The first 8 rows are patterns. Each new row is the sum of 2 different patterns, raised or lowered, with some noise. Before adding, each is slid sideways (what falls off one end comes back at the other) and multiplied by a number that may be negative. Names go in the order of the patterns.
(in the rows, 128 means zero)
Some rows, each with the names of its patterns after it:
[143 123 118 136 177 179 172 133 130 120 136 126 121  79 126 152 139 148
 138 110 128 111 124 130 142 143 135 154 109 134 123 122 146  85 123 129
 125 123 127 167 132] -> Z
[175 131 120 157 134 117 128 107 110 141 150 137 133 139 126 125 137 115
 128 133 121 139 124 132 138  98 106 150 132 118 121 112 131 179 130 133
 131 125 148 125 127] -> J
[ 79 138 133  98 136 133 117 142 122 114 107 133 140 127 134 136 131 138
 179 134 128 140 116 125 126 124 110 125 134 142 137 176 123 173 179 126
 115  96 112  77 133] -> B
[139 149 118 129 119 114 109 126 179 108 148 127 131 135 111 116 179 127
 119 131 134 156 179 118 126  77 130 109 114 142 124 106 114 127 142 162
 114 160 176 120 132] -> L
[131 132 143 144 145 123 133 139 158 164 125 116 127 140  82 114 130 114
 138 125 140 129  99 124 118 123 138 113 117 129 144 102 150 132 167  98
 118  77 119 148 139] -> G
[124 140 124 134 122 127 110 136 131 118 129 120 106 137 121 105 121 142
 155 143 123 132 107 148 161 149 106 118 135 141 174 128 128 141 151 107
 126 119 103 122 130] -> M
[157 146 116 141 135 140 127 124 129 111 127 113 134 125 155 115 146 127
 144 127 119 128  99 107  77 139 129 112 104 136  95 118 133  86 127 150
 134 126 105 139 138] -> N
[124 150 144 147 108 130 134 168 113  86  97 149 111 125 135 127 142 171
 134 113  77 122 132 136 150 155  95  98 130 116 132  95 123 174 134 179
 156 138 115 169 146] -> Q

New rows. What belongs after each?
[ 79  71 111  87  93  61  99 140 105 140 125 108  98 164 118  96 126 104
 112  83  96  91 127  93  80  83 147  85 127 137  95 102 110  92  57  65
  64 109 107  95 125] -> B Q
[117 146 114 149 136 136 115 117 122 150 128  98 130  61  90 133 116  98
 130 140 137 160 146 146 135  75 150 109 134 129 140 136 137  94 128 145
 146 117 111 108 144] -> L M
[ 85 112  99  80 107 133  82 119 119 120 123 119  99  76  92  78 109 114
 103  89 124  93 101 119  78 114 121 107 134 116 102 113 136 127 115 114
  74 116 107 106 112] -> J N
[159 121 125 107  97 143 155 180 124 150 161 139 100 111  80 157 127 136
 100 122 163 162 110 115 103 134 113  87 158 165 136 101 147 150 157 124
 151 140 120 149 188] -> L Q
[ 92 140 124 121 137 159 118 159 132 138 120 131 141 114 124 100 144 142
 153 121 141 117 122 138  99 131 139 138 137 126 151 174 152 177 159 144
 131 125 125 102 141] -> B N
[153 140 170 167 130 109  66 114 101 182  96 134 128  87 112 163 147 142
 137 117 142 139 101 124  94 111 124 151 137 121 132 122 109 112 147 126
 110  95 149 180 165] -> B Q
[151 127 138 110 165 143 181 133 120 115 140 132 144 114 134 141 144 126
 104 106 120 130 100 135 176 138 116 156 104 132 129 101 160 156 150 138
 112 156 153 158 138] -> G N
[131 187 177 155 178 133 161 182 168 227 184 178 158 179 189 174 177 157
 198 131 160 128 216 162 184 154 158 142 160 166 149 157 175 173 150 120
 133 132 172 190 180] -> G Q
[ 89 102 107 118 117 137  95  51  72 121 120 136 108  73 120 154 114  97
  88 103 108  89 114 139  93 110 114 101 129 110 121  92 111 119  92 155
 123 107 130 120 112] -> Z J
[ 84  92  26 110  95 126 130  97  97 114  85 116 107 109 109 121 143  91
 118 111 107 134 111 108 112 114  96 105 143 108 108 101 106 128 159 193
 147 148 151  98 108] -> Z B
[148  96  97 147 152 180 160 190 146 184 141 138 167 154 152 143 130 155
 164 173 139 106 144 135 137 144 124  97 140 118 131 160 132 142 153 162
 158 149 126 123  96] -> J B
[172 132 174 176 150 132  85 112  87 138  93 141  99 102 138 131 123 133
 127 117  77 134 149 110 133 146 133 155 196 127 114 138 115 120 131 131
 107 138 135 143 147] -> J B
[109 144 145 156 100 143 156 151 150 125 171 150 151 116 155 176 156 130
 147 154 140 170 129 128 144 168 183 145 143 119 114  87 178 170 135 138
 151 147 143 117 112] -> N Q
[142 169 152 153 157 114 149 129 166 118  97 167 176 208 186 196 163 206
 157 154 182 154 140 169 137 168 167 197 144 162 158 164 152 150 150  92
 139 122 158 168 148] -> B N
[106 100 110  78 133 105 124 124 103 104  88  78  76 106 109  95 105 101
  79 105 108  84 120 110 111 122  94  99  87 107 117  92 129  91  85  85
 120 113  86  94  56] -> M N
[147 138 118 148 140 134 120 108 131 138 143 136 123 137 146  84 101 143
 116 113 118 107 133 173 129 129 130 112 149 126 119 173 123 106 160 129
 103 122 110 121 145] -> J M
[ 96 154 107 173 140  92 116 132 125 129 127 106 118 119 117  97  99 131
 132 137 117 164 143 119 144 119 125 137 140 138 129 142 137 128 139 106
 125 111 149 109 112] -> J G
[135  83  95 137  90 145  99 149 139 120 125 140 150 121 162 145 131 156
 150 137 110 133 151 188 107  73  92 153  69 111 130 110 142 159 136 110
  52 113 119 125 150] -> G Q
[107 114 130  94 164 114 112  95 125 100  73  96  98 123 121 124  78  97
  61 108 122 133  97 139 126 156 143  88  87  85 103 146 101 120  94  97
 105  85 101  75 129] -> Z N
[154 109 127 170 134 151 169 111  84 178 165 157 168 191 151 154 131 140
 199 117  90 114 148 126 146 160 131 143 181 136 118  85 124 100 138 158
 156 115 108 142 128] -> B Q
[126  96  95 135 128 102 106 132 139 154 124 119 117  89  90  90 119 100
 119 124 134  78  89 120 101 107 105  64 112 118 165  92 151 130 141  91
 121  76 108 123  98] -> L G
[110 136  87 120  83 103 133  92 140 110 118 122 118 134  92 130 103 125
  99 124  64  83  72 114 127 121 140 137 172 141 116 119 132  95 144 139
 112 169 121  95 102] -> Z N
[150 160 157 142 168 136 148 176 129 130 120 130 146 141 189 129 123 122
 161 159 166 162 126 149 146 128 128 166 141 126 167 164 150 163 139 140
 140 142 144 165 146] -> Z M
[147 161 166 144 145 121 112 142 234 169 199 143 145 138 131 129 183  93
 131 166 155 185 199 113 137  74 137 124 139 169 142 142 110 144 147 164
 143 132 177 132 138] -> Z L
[163 120 129 148 182 159 114 150 112 112  90 139 110 120 124 182 111 127
 137  83 117 182 162 136 124 147 171 170 125 123 117 125 143 145 106 127
 126 124 112 132 148] -> N Q
[172 117 110 165 116 115 142 101 134 132 135 150 136 105 116 128 130 133
  73  69 124 110 133 131 106 132 142  81 117 120  86  74 139  81  98 144
 123 130 130 169 110] -> J B
[ 83 167 142 153 147 179 144 206 119 126 125 127 116 133 127 135 127 145
 129 132 154 119 146 160 121  92 134 146 115 143 128 125 124 146 167 115
 131 125  95 138  84] -> B L
[153 153 149 116  76 146 127 115 138 147 111  89 119  94 114  99 109 157
 120 167 147 130 122 159 149 115 144 120 146  93 125 118 156 114  87 112
 153 141 113 126 129] -> N Q
[121 118 137 117 140 129 115 186 122 131 153 136 115  61 106 118 126 156
  98  49  56 104 132 118 123  77 126 132 164 105 123 118 115 142 150 123
 145 117 130 106 118] -> Z M
[141 110 127 141 161 108  93  95 151 123 118 138 139 145 160 116 102  79
 116 141 121 129 141 108 101 124 107 103  90 118 165 117 187 155 142 125
 169 143 125 140 143] -> M Q
[ 82 163 150 137 162 146  91 123 164 138 148 116 134 184 155 177 168 155
 122 190 152 141 171 125 138 144 146 135 172 110 101 162 163 130 140 144
 159 151 182 193 129] -> J Q
[132 126 117 103  90 111 129 165 112 148 126 136 175 113 113 179 113 112
 126 124 134 166 119 134  86 166 104 150 181 117  90  84 108  93 158  70
 163 170  90 132 137] -> B L
[106 129 174 133 111 117 115 158 181 160 134 110 150 192 157 148 163 108
 121 166 144 166 128 144 176 142 185 149 171 138 186 170 131 199 166 163
 137 155 156 152 136] -> Z Q
[131 127 106 136 119 129 128 118 107 136 143 103 143 124 135 116 117  77
 116 153 159 142 126 142 120 156 153 148 116 139 157 140 160 127 137 110
 140 110 118 127 105] -> G M
[153 147  97  78 134 119 124  89 137 165 140 190 156 136 123 155 149 125
 152 143 156 108 129 143 158 122 112 100 152 130 133 129 112 131 171 131
 129  74 103 119 153] -> M Q
[155 181 116  86  85 125 109 116 124 127 109  78 123 142 129 111 162 164
 138 144 125 127 111 124 112 114 115 117 176 110 139 130 120 136 110 110
 193 143 101 128 136] -> J L
[118 153 140 167 102 104 118 185 133  99 103 106 123 132 126 112 166 163
 147 150 108 129 141 129 153 149 118 117 152 120 134 123 130 173 161 161
 159 165 133 147 117] -> M Q
[131 155 132 150 146 132 106 115 152 131 154 148 142 153 140 165 175 129
 134 135 143 172 175 150 146 114 137 125 134 140 155 127 140 148 142 189
 142 163 175 145 148] -> Z L
[165 149 166 157 151 160 157 143 142 159 176 151 160 168 158 167 209 156
 162 176 153 146 137 145 146 151 173 153 144 177 166 194 190 147 119 134
 143 111 146 132 164] -> B M
[128 105 109 126  97 110 120 134  95 117 117 132  92 106  79  79 123 120
 110 123 123 122 127 122 116 115 121 129  84 111  87  91  90 112 136 115
 148 109 148 108  96] -> B G
[160 147 119  97 117 134 113 157 134 103  89 129 124 131 125 140 206 121
 166 162 155 109 185 150 120 177 138 124 108 132 152 149 108  71  89 154
 105 119 122 128 139] -> N Q
[181 107 142 150 159  96 149 132 158 140  78  69 136 105 136 119 111 109
 148 135  96  63 105 125 133 142 162  88 103 116 113 100 100 101 166 113
 175 157 132 130 179] -> N Q
[111 123 139 119 151 137 131 133 111  74 144 142 122 137 110 148 131  66
 120 102  90 118 143 103 131 142 106 101 111 135 117 124 104 128 158 145
 112 141 121 126 124] -> J Q
[126 111 145 138 170 127 122 138 130 102  97 130 110 117 115 131 120 120
 136 102 127 128 136 129 107 133 128 130 144 116 118 126 145 149 138 125
 121 114 133 155 138] -> M N
[120 143 146 108  91  90  82 121 140 108 125 110 127 104  75 102  64 106
 100 120  91  89 139 100  99 100 124 111  83  85 109 140 133  93  88  78
  77 107 100  87 102] -> Z Q
[153  91 111 124 105 105 146 128 112 113 109 143 129  87 115  91  83 109
 122  79 110  93  94 102  99 128 113 135  85 137 144 134 103 156 146 133
 118 105  74 115 125] -> Z Q
[133 115 125 118  88 138 107 100 112 103  78 102  73  98 127  82 117 120
  89 126 119  97 100  93 100 103 126  96 122 125 140  84 110  61 108 124
 112 139 133 104 118] -> J G
[113 154 165 150 129 137 144 153 199 141 138 154 145 124 134 131 112 132
 142 148 152 168 139 167 171 126 137 120 123 108 138  92 150 138 107 137
 151 147 157 132 134] -> B M
